There are 11 hidden switches. A switch that is on adds its own fixed numbers to the row, and there is some noise. The rows also spread widely along 14 directions, which tell nothing about the answers.
Some rows, each with its switches (1 for on, 0 for off) after it:
[-10   3   4   2  -6  -7  22   8   5   8  10  34   5  -1  -2  -1  10  -5
  -2  -7  17  -9  -1 -16  -6  10   8  12  -6   8 -12  -8   4  -5   3   0
   0  -4   6  -1  12 -23  -4   2   5  11]	1 1 0 1 0 1 0 1 0 0 1
[  3  -6  -3 -11  11   9 -10  10   1 -27   0  -3   9  -6 -10  -1   8   0
  -7  16  12  18  -1 -10  14   6   5 -27  -7 -12  24   8  26 -11   9   5
  14 -12 -11   6 -21  -1   0 -17   5 -12]	1 0 1 1 0 0 0 1 1 0 1
[  2  -9   2 -10  -1   6   2  16   0   3  12 -16  13  -2 -21   4   3  -3
  -6  -4 -14   7   9  -9   6  -3  19 -16   4 -19  19  -5   2 -26  -5  15
 -12   1  -6  -8  -7  -4  15   2   4  -3]	1 0 0 0 0 1 0 1 1 1 1
[  1  -8  -2 -14  18  -9  12  11   5  -2   4  23 -16  -5  -4  -7   0  -8
   1  -5 -15  22   2   4 -15  11  18  -8   3   7  21 -11  17  -1  19  18
 -10 -30  -6 -18 -18 -38  19  14 -11  17]	0 0 1 1 0 0 1 1 0 0 0
[ 15   6   4  -4  19   8  -7 -14  26 -12 -12   5 -14   5   7  -4 -10  -8
 -11  -5   8   1 -18  -3   4  13  -4 -18  -3   3 -19  -2   8   3  -6  -6
  14 -21   3  -6  -2 -21 -24 -11 -21  -4]	1 0 0 1 0 0 1 0 1 0 0
[  4 -10   0   1  -2   8  11  14  13  -6   9  -6   5  -2  -5   9   1  12
 -11  -2  19   8  -8  -2   9  -3   2   3  13 -26  18  -1  -4   2 -17  17
   6   2 -12  -9   8  -1  -4  -1  -1 -11]	1 0 0 0 0 0 1 0 1 0 1
[-11 -11 -23   2 -20  -3   3  29   4 -27   1  -1  19   3 -11  22  12  12
 -13  16  19   9 -18 -20   4   4  20 -10   6 -13  28   5   2 -13  -6  22
   7   6  -7  -6  -1   0   1 -10   3  -1]	1 0 0 1 1 0 1 1 1 0 0
[ 14  -8   7  -2   5  19   2   4   2   0  14   6   4   7  -7   8 -11   3
  -5  -1   1  13  -6 -12   6   4   1  -2   0 -30   5 -13  -7  -6   3   6
  -7  12 -12  -6   2  -9  -4  -9   7   2]	1 0 0 1 1 1 1 1 1 0 1
[ -8  -5  -4  -5  -2  -3  12  -5  -1 -21  -8   1   5  -6 -12  15  15  -9
 -13  12  20   6   0  -5  -1  24  23  -1 -24 -11  23 -12  21   4   4  34
  10 -14   3  -6 -17  -5  21   0 -14 -29]	1 0 1 0 0 1 0 1 1 0 1
[-13   9 -12 -13   2 -10   2  16  11 -12  15  26   4  -9  -8  -3  11  -7
  -2  -7  21  -1   1 -26   5  16  11   5   7   9  -7   1  22  10   0   0
  10 -18  -4  22   3 -25 -28  -1 -11  18]	1 0 1 1 1 0 0 0 1 1 0
[-13   0   7  -6  -9  -8  12  17   1  -4   3  -1  -6  -1 -22   5   9  -6
 -19   0   5   3  11  -6  11  15  16 -10  -5  -9  18 -12  24  -3  16  27
   8 -23   5 -19 -13 -15  11   0  -4 -11]	0 0 0 1 1 1 1 1 1 0 0
[  7   2 -13   4 -11   7  12  16 -10   8  -8 -17  -5 -10  -8   1  -8  -6
 -11   7 -12 -10  -5  -3  12  -3  13  -6   2 -11   0   3  13 -26  -3   3
   0  16   3  -8   4  14  -4  -2   1  15]	0 0 0 0 0 0 1 0 0 0 0
[  1   1  11   2  -3   5  15   6   3  20  17   9   6  22  -3   9 -12  -4
  -9 -11  12   1  -6 -16  10  -1   1  -9   7 -16  -2  -5  -7  -5  16  22
   1   2   0 -10  10 -20  -4  -1  -7 -11]	0 0 0 0 1 0 1 0 1 0 1
[ 11  -4  -5   1  12   9  14   9 -17   2  20  35  -4   2   5   6  -7  -3
  12   3  -5  21  -3 -12 -10   7  13  16   3  -6  13 -11   0  -2  20   7
 -16  19 -16   7  -3 -14  14  11   1  29]	1 1 0 0 0 0 0 1 1 0 1
[  2  -7  -8   5  -3 -10  19  21   1  -8  -3  17 -18  -7   8  -4 -12   9
 -15   4   8   7 -15   2  17  -3   2  -9  16   8  20  10   9  -1  22  17
  13  -9  -3 -15   0 -10  -3   5  -8  20]	0 0 0 0 0 1 1 1 0 0 0
[ 13  10   8 -23  23   3   6   2   9  20   5  -5   0 -12  -6 -19   7 -10
   4 -14 -17  -2   7  -3   3  -2   7 -21  -5  -3  -5  -1  17 -20  -6  10
  -8 -12   5  -9  -5 -21   7   7   3  -1]	0 0 0 0 0 0 1 1 0 0 0
[ 11 -11 -16  -3   4   6 -11   1  10 -23   5  17   5  16  -2  20 -11  -4
   4  10 -12  28 -25 -12 -19   6  18  -4  10  -8  11 -10  -4  -7  -5 -10
 -13  -5 -19   2 -14 -22 -15  -5 -17  21]	0 0 1 0 1 0 1 0 0 0 0
[ 10  -1  -9   1   5 -13  11   6  -6 -11  -8  25   6  -5  14 -15 -10  -9
  -3  -7  -2   4   0 -13  -2   4  15 -24  -4  30   0  16  14 -29  15  -5
  -9 -21  14 -13 -16 -14   2   4  -6  26]	1 1 1 1 0 0 1 1 1 0 1
[  0  -3  -3  -5   3   7   3  13  -2   5  28   6   2   4 -19   9  -9  -9
   5  -4 -21  17  12 -15  -2   6  17  -2  10 -17   9  -9   6 -14   9   5
 -21   5 -13  15  -8 -15  -3   9  -9  20]	1 0 1 0 1 1 0 1 1 0 1
[ 10  -2   2  -6   5  -2  32   6 -10  15  -4   6   3 -18  10  -9  -6   3
  -9 -17  15  -4  -1  -4  17  -3  -1  -2  -4  -2  11   5   3  -4  10  34
   2  -3  10 -13   6  -6   9   9   1  -4]	1 0 1 0 0 0 1 1 0 0 0
[ 20 -10   2  -1   8   6  14  -8  -9   5  -6  21   2  -4  10   2 -12  -6
   6  -5 -13  11 -12  -4 -12   1   9   9  -8   1   0 -19 -10 -15   4  -4
 -21   6  -1 -13  -2 -15   8   6   3  20]	0 0 0 0 0 1 0 1 0 0 0
[  6  20   9 -16  16   1  17   5   1  18  22  15  10 -12  -1 -20  11  -7
   7 -12  10  -9  14 -19  15   2   5 -19  -9   1 -10  14  23 -14   8  19
   1   0   9   9   0 -18  -1   6   2  -2]	1 1 0 0 1 1 1 1 0 0 1
[ -2   9  -4  -3  10  12  -6   2   7 -12  -1  -4  -9  10  -7  10  -9 -12
 -11   9   9  10  -2 -10  18  13   8 -35  -4  -3   5  13  22 -10  19  20
  17  -7   1  17 -13  -7 -13 -11 -23 -13]	1 1 1 1 0 0 0 1 1 0 0
[ -9   6 -19  12 -18  -9   8   8  -1 -16  -1  25  -6  -2  -1   6  -2 -16
   0   9   6   4   0 -18 -14  20  26   6   8  22  -2   3  17 -11   2 -11
  -3  -5   0   8  -5 -12 -17   5 -21  33]	0 0 0 1 1 0 0 1 1 1 1
[ 15 -12   7  -1  17  17   7  -4  -3 -11   9  19   1  -3   4   5  -5  -9
  17   0  -1  42   8  -1 -20   4   9   5   5  -4  22  -9   7  -9   0  -7
 -19  -6 -15   8 -18 -20  -3   6  -8   7]	0 0 1 1 0 0 0 0 0 0 0
[ 12 -11 -19   1  -1  -5   6   8  -7 -27 -20  16   5  -7  13   1  -9  -2
  -8   5   5  13 -17  -8  -3   4  21 -17  -2  19  18  11   5 -22   5   7
  -2 -14   5 -16 -15  -7   3  -4  -7  22]	1 1 1 1 0 0 1 1 0 1 0
[  1   0  -5 -16  -1  -3   1  18   3   3  17   3   2  -2 -18   5   4  -9
   1 -10  -4   9   3 -14  -1   1  17   3  12 -12  10 -14  10  -1  -3   7
  -7 -12  -9   2  -6 -21  -7   3  -7  12]	0 0 0 0 0 0 1 1 0 1 0
[ -1   3 -17  -8   4  -9   3  10  -5 -23   1  33  -3  -9   2   2   6   0
  -6  11  20   1 -19 -20  11  16   6   7  -9   7   2  -7  21  15  22   2
  14  -5  -5  12  -4 -12 -12  -7  -3  19]	1 0 0 0 0 1 0 1 1 0 0
[ 20   5  -3   1  20   8  10 -12   2  -8   2  23 -12   1  18   1 -14  -7
   6  -2  13  13 -13  -6  -4  10   5  -5  -3   1   0   1   5   8  11  14
   3  -4  -2   3  -8 -17  -4   5 -22   7]	1 1 0 0 0 0 1 1 0 0 1

New rows, each followed by its switches (1 for on, 0 for off):
[ 14   5  -9 -19  18   6 -16 -12   5 -31   6  15  25  -2  -5   4  11 -16
   9   1  18  16  -3 -28 -10  21  13  -8 -21  -7  -6 -10  24   4  -8 -12
  -2 -20  -3  18 -26 -19 -20 -15 -12  -7]	1 0 1 1 1 0 1 0 1 0 1
[ 15  -2  -6  13  -1   8  12  -2 -17 -13  -1  22   0  -3   9   7  -9 -13
   6   1  10  20   1 -15 -10  12  14  12  -4   7   4  -8  11  -7   9  -9
 -12   5   1   5 -11  -4 -10   1 -11  16]	1 0 0 1 0 0 1 0 1 0 0
[ 13   3   8  -1  18   9  14  -9   3  17   9  20 -17   2   3  -5 -11 -16
   7 -14 -10   8   4  -4 -15  13   8   3  -3  -2 -11 -17   3   0  12   7
 -14  -5   0  -7  -1 -31   3  11 -14  13]	1 0 0 1 0 0 1 1 0 0 1
[ -1  -3  16  -9  16  12  -3  -3  24  -6  12  18  10  11  -6  -3  10  -2
   0   8   9  17  -2  -9   0   3   0 -26  -2  -1   6   8   9 -18   3  -6
   5  -8  -9   4  -6 -28  -7 -14   6 -16]	1 0 1 1 0 1 0 1 0 0 1
[ 18 -12  13  -7  11  16   7   8  -5 -17  19  11  13 -10  -4   0  -1   2
   6  -3   8  33  16  -4  -2   1   7   5   4 -24  28  -8  10  -7  -9  -2
 -14  -8 -15  -2 -19  -6   0   0   8   2]	0 1 1 1 1 1 1 0 1 0 1
[ 28   1 -12 -15  10   1  11   5 -12  -7   1  12  12 -31  12 -10 -14  -1
   7 -25   3   4   4 -13   2   3   1  17  -1  -7  -7  -9   4  -1 -21  -9
 -18 -10   2   6  -5  -2 -20   6   4  32]	0 1 1 1 1 0 1 1 1 0 0
[-13 -17 -26  -9 -11 -19   2  22  18 -24   7  15  25   0  -9  19  10   7
  -2  -5   5   8 -19 -19 -13  -1  21  -1  12   3  15  -5  -8 -10 -19   4
 -10 -19  -5   4  -2 -23 -10   3  -9  17]	1 0 1 0 0 1 0 1 0 0 0
[ 21  -3   7   4   4   3   1  -4 -22  -6  11  44  15  11  14   3 -14 -12
  16  -4   4  29  -3 -27  -7  -3   0   8   4  19   0 -10   0 -15  23 -37
 -22  -3  -6  13 -13 -19 -19  -5   3  28]	0 0 0 0 0 0 0 1 1 0 0
[  6   3  -3  -4  -7  11  -9  12 -15  -4  13   5  13   0 -17   2  -1 -14
   3   4 -10   6   7 -28   2   7  15  -2   0 -10  -4  -9  13 -25   2 -24
 -12   9  -9  12  -7  -2 -14 -13  12  24]	1 0 0 1 1 0 0 1 1 1 1
[ 19   2  26 -16  20   9   9  -8  -8  13   0  20   3 -20   0 -26   4  -8
   1 -13   0  -1  11  -6   4   7 -11   9 -18  -4 -11 -18  16  -6   1 -23
  -3 -16  -1  -8  -3 -16  -2  -6  27   6]	1 0 1 1 0 0 0 1 0 0 1
[ 13   4  13 -11  10  16  -6 -11  14  -5  14   1   1   6 -11   9  -6 -11
   0 -10   4  23   9 -12  -2  11   8  -1   5 -16   6 -10   3   1 -13   0
  -9 -10 -12   9 -10 -19 -18  -2 -16  -8]	1 0 1 0 1 0 1 1 1 1 0
[  0  -9  -7  -9  -1 -13  14  15  -9  -5   0  32  13 -14   0  -5   8   0
  -1 -10   8   2  -6 -18  -6   5   7  15  -6   9   5 -16   5  -4   4  -6
  -7 -18   0  -5   0 -20  -1   0  15  24]	1 0 1 1 0 0 0 1 0 0 0
[  7  -6  11 -19  16  -4  11  21  -4   8  10  22   0 -19  -2 -22   0   4
  -2 -19   1   7   6  -8  14  -6 -11   2   6  -2   8  -9  11   0  12  -5
  -2 -24  -8  -3  -1 -22  -5   1  20  22]	1 0 1 1 0 0 0 1 0 0 0
[ -3   8   8  -8   6  16  12   0  26   8   3 -11 -11 -15 -16  -7  24  -8
  -1  10  -2   2  15   9 -15  15  22  -1  -3 -12   6   2  20 -16 -32  11
   1   7  -5 -12   3 -13  12   5   2 -16]	0 0 0 1 0 0 1 1 0 1 1
[  5  -7 -12  -9   4  -8   8  17  10 -15  -6   9  13 -10  10   1   5  14
  -9  -6  16  -1 -23  -6   8  -9   2  -6   9   0  10   8  -4  -6 -16   9
   9 -13  -2  -9   6  -6  -5   0   3   9]	0 1 0 0 0 0 0 0 1 0 0
[  9   8 -19 -17   7  -6   3   7 -13   4  14  27  15   0   1   2  -9  -8
   2 -14  11  -5 -12 -34  13   5   3   2  -5   1 -16  -7   7   4  20   1
  -4   2   2  21   1 -17 -22  -6  -4  21]	1 0 1 0 0 0 1 1 1 0 0
[-11  -1   1  -1  -7  -4  12  19  -2   2  29  30  -3   3 -13   3  -8 -12
   2 -12  13  13  14 -22   5   7   8   7  19   3   3  -6  12   4  22  -2
  -2 -13  -6  22  -1 -26 -25   2 -14  23]	1 0 1 1 0 1 0 1 0 1 1
[  6   3 -11  -9  -1  -1  11   6  -7   1  21  17  23 -10   2   5  -8  -8
  12 -23  20   6   9 -29   0   4   3  12   6  -9  -8  -8   2   4  -6   1
 -14  -6   1  29   0 -13 -29   4 -11  13]	0 0 1 1 1 0 0 1 1 0 1
[  9  -6  -7 -10   6  14  -3  20 -10   5  21 -11  20  -1 -16   8  -5  -5
   9  -9  -3  11   5 -22   7  -9   6 -13   6 -30   7  -8   3 -16   0   6
 -11   7  -9  18  -4  -4  -7  -6   6   4]	1 0 0 1 0 0 0 1 0 0 1
[ -2   0   6   0   2   3   9  -4   0  -6   7   6   4   3  -9  10   2 -15
   0  -1  14  12   6 -10  -4  12  12  -1  -5  -6  10  -8  16   0   4   9
   2 -18  -2   8 -13 -14  -4   1 -19 -14]	1 0 1 0 0 0 0 0 0 0 1
[  7   3 -29 -14   0  -6  -3  25 -19 -17   1  23  13  -7  -3   2   2  -1
  -9   4  16 -13 -25 -32  18   7   7   1 -13  -6 -10  -8  16   3  19  -3
  13   4  -1   8  -1  -1 -13 -20  12  27]	1 1 0 1 0 0 1 0 1 0 0
[ -1 -10 -18  -2 -23 -17  15  21  -8  -4  -8  -2  22  -5  -7   8  -2  -1
 -12  -8  -3  -6  -5 -14  -1  -3  20   2   4   3   9  -3  -1 -29 -12   0
 -16  -9  10 -15  -1   1  -1   2   4  17]	0 0 1 0 0 0 1 1 1 0 0
[  4   5  15 -12   6  -3  -1 -10  13   9  -4 -11  -1  19 -18   7  -1 -19
 -16 -13 -13  -6   1  -3  -5  13  17 -21 -16 -11  -6 -22   6 -12   0  17
  -2 -34  11 -29 -15 -26  17   0 -15 -22]	0 1 0 0 0 0 1 1 1 0 1
[  7  -8  -7  -4  12   9   5   1   3 -15  14  24  12   2   6   9   3   1
  12  12  13  32  -4  -9 -10   3  11  -2   7  -4  24   6   6  -7   2   4
  -7   5 -17  14 -11 -15   0   2  -4   1]	0 0 1 0 0 0 0 1 1 0 1
[ 12 -14  10  -8  -1   8   5  11  -6 -11   6   4  12 -10 -11  -2  -1   0
  -6  -1   7  17   8  -5   6  -1   2   1  -2 -20  19 -13  12 -10  -1 -10
  -4 -14  -7 -10 -15  -4  -5 -11  16   1]	0 0 1 1 0 1 1 1 0 0 1
[ -1  -3  -3  -2  -4   2 -10   8  10 -13  19  17  18  28 -15  20  -6 -11
   2   1 -10  21  -9 -25 -10   3  22 -18   8  -2   4  -4  -1 -26   2 -13
 -18  -9  -6   9 -13 -25 -20  -7 -13  13]	1 1 1 0 1 1 1 0 0 0 0
[  9 -15 -11 -19  27   4   1  15  17 -16   8  13  10 -13   3 -15  10  11
   6   8 -11  23  -8   0  -8  -4  14 -34   4  -1  28  17  11 -24  -2  14
  -7  -6 -12 -11 -15 -22  18   3   9  10]	1 0 1 1 0 1 1 1 0 0 1
[  4 -11 -11  -3   3   5   3  13   5 -16  16   9   4   7  -7  19  -8   2
  -7  -7  22  12 -12 -16   7   8   4   1   6 -27   9 -15  -1  20   8  21
   7  -5 -10   7  -3 -14 -14  -7 -17  -3]	1 0 0 1 0 1 1 0 1 0 1
[ 10   2 -21  -8  14 -18  19   6  -7 -13   2  27  -2 -23  17 -14  -8  -4
   1 -15  11   3  -3 -13   0  13  12   2   1  14   4   5  19  13  11  21
  -2 -25   4   1 -11 -16  -3  19 -25  28]	1 0 1 0 1 0 1 0 1 0 1
[  7  -1 -10  -9   3  -6   2   6 -18  -9   6   7  12  -5  -9   6   2 -13
   4  -4   0   4  -2 -22  -3  10  17  -2 -12 -11   7 -17  14  -1  10  10
  -6 -14  -2   5 -16 -11   5   2  -7  10]	1 0 0 0 1 0 0 1 0 0 1
[  9   9  14  -3  11  18  10 -12  13  15  13  13 -10   5  -4   3  -2 -10
   3  -6  12   5   5  -5  -6  16   1  13  -4 -17 -13 -17   5   8  -5   3
  -1   6  -4   3   7 -21 -10  -1  -6 -12]	0 0 0 1 0 0 1 1 1 0 1
[ 13  -5  -9 -11   7  -7   5   3 -17  -3  -5  21   6   1   0  -1  -9 -14
  -2  -3  -9   6 -12 -15  -4   5  14  -3 -11   6   1 -15  12 -11  20  -3
  -9 -15   2 -11 -16 -18   3  -3  -2  21]	0 0 1 0 0 0 1 0 0 0 0
[ 15   5  -2  -8  17  18  18  -3   2   8   2   3   1 -21   5 -11   6   0
   1  -1  17  -8  -2  -5   9   7   0  -1 -16 -17  -9   2  12   0  -6  19
   9  20   3   2  10  -1  -1  -3   4 -11]	1 0 0 1 0 1 1 0 0 0 1
[  7  -9   9  -1  -4   4  21  14 -16 -15   3  20   6 -21  -1  -3  12   0
   3   5  16  27  19  -1  -5   3  11  17   0   0  35  -4  22 -12  -3  -5
  -8 -11  -6  -8 -18  -1   8   2  18   5]	0 1 1 1 0 0 1 1 0 0 0
[  9 -15 -17 -21   3 -21  -2  16   7 -23 -15   8  15 -13  -1  -4   1  10
 -18 -11 -11  -3 -26  -9  -2   4  13  -3  -4  -1  11 -16  -3  -7 -15   1
  -8 -34  -3 -32  -8 -17   7  -1   9  27]	1 0 1 0 1 0 1 1 1 0 0
[  2  -4  -8 -17   2   4 -11  16 -13 -35   7   0  17  -8 -22  15  11  -8
  -4   8  12  19   7 -20  10  13  17  -4 -14 -19  22 -15  29  -2   4   1
   2 -16  -7  19 -29   2  -6 -16   3  -5]	1 1 1 1 0 1 0 1 1 0 0
[-15  10 -12 -14  -1 -17  -1  12  18  -3  10  24   7   2 -11  -1  23  -9
   1   3   0  -6  -8 -21  -9  11  18  -3   2  17 -11  -2  18 -11  -4 -11
   0 -15   0   8   0 -30 -11   1  -2  16]	0 0 0 0 0 0 0 1 1 0 0
[-16   3  14 -12  -1 -10  13  12  13  18  13   8  10   4 -17  -6  16 -10
  -4 -15   4  -4  12 -14  -3   3  16 -18   2   2   3  -4  10 -16   2  21
   0 -25   6 -15   1 -35  10   5   0 -10]	0 0 0 1 1 0 0 1 0 1 1
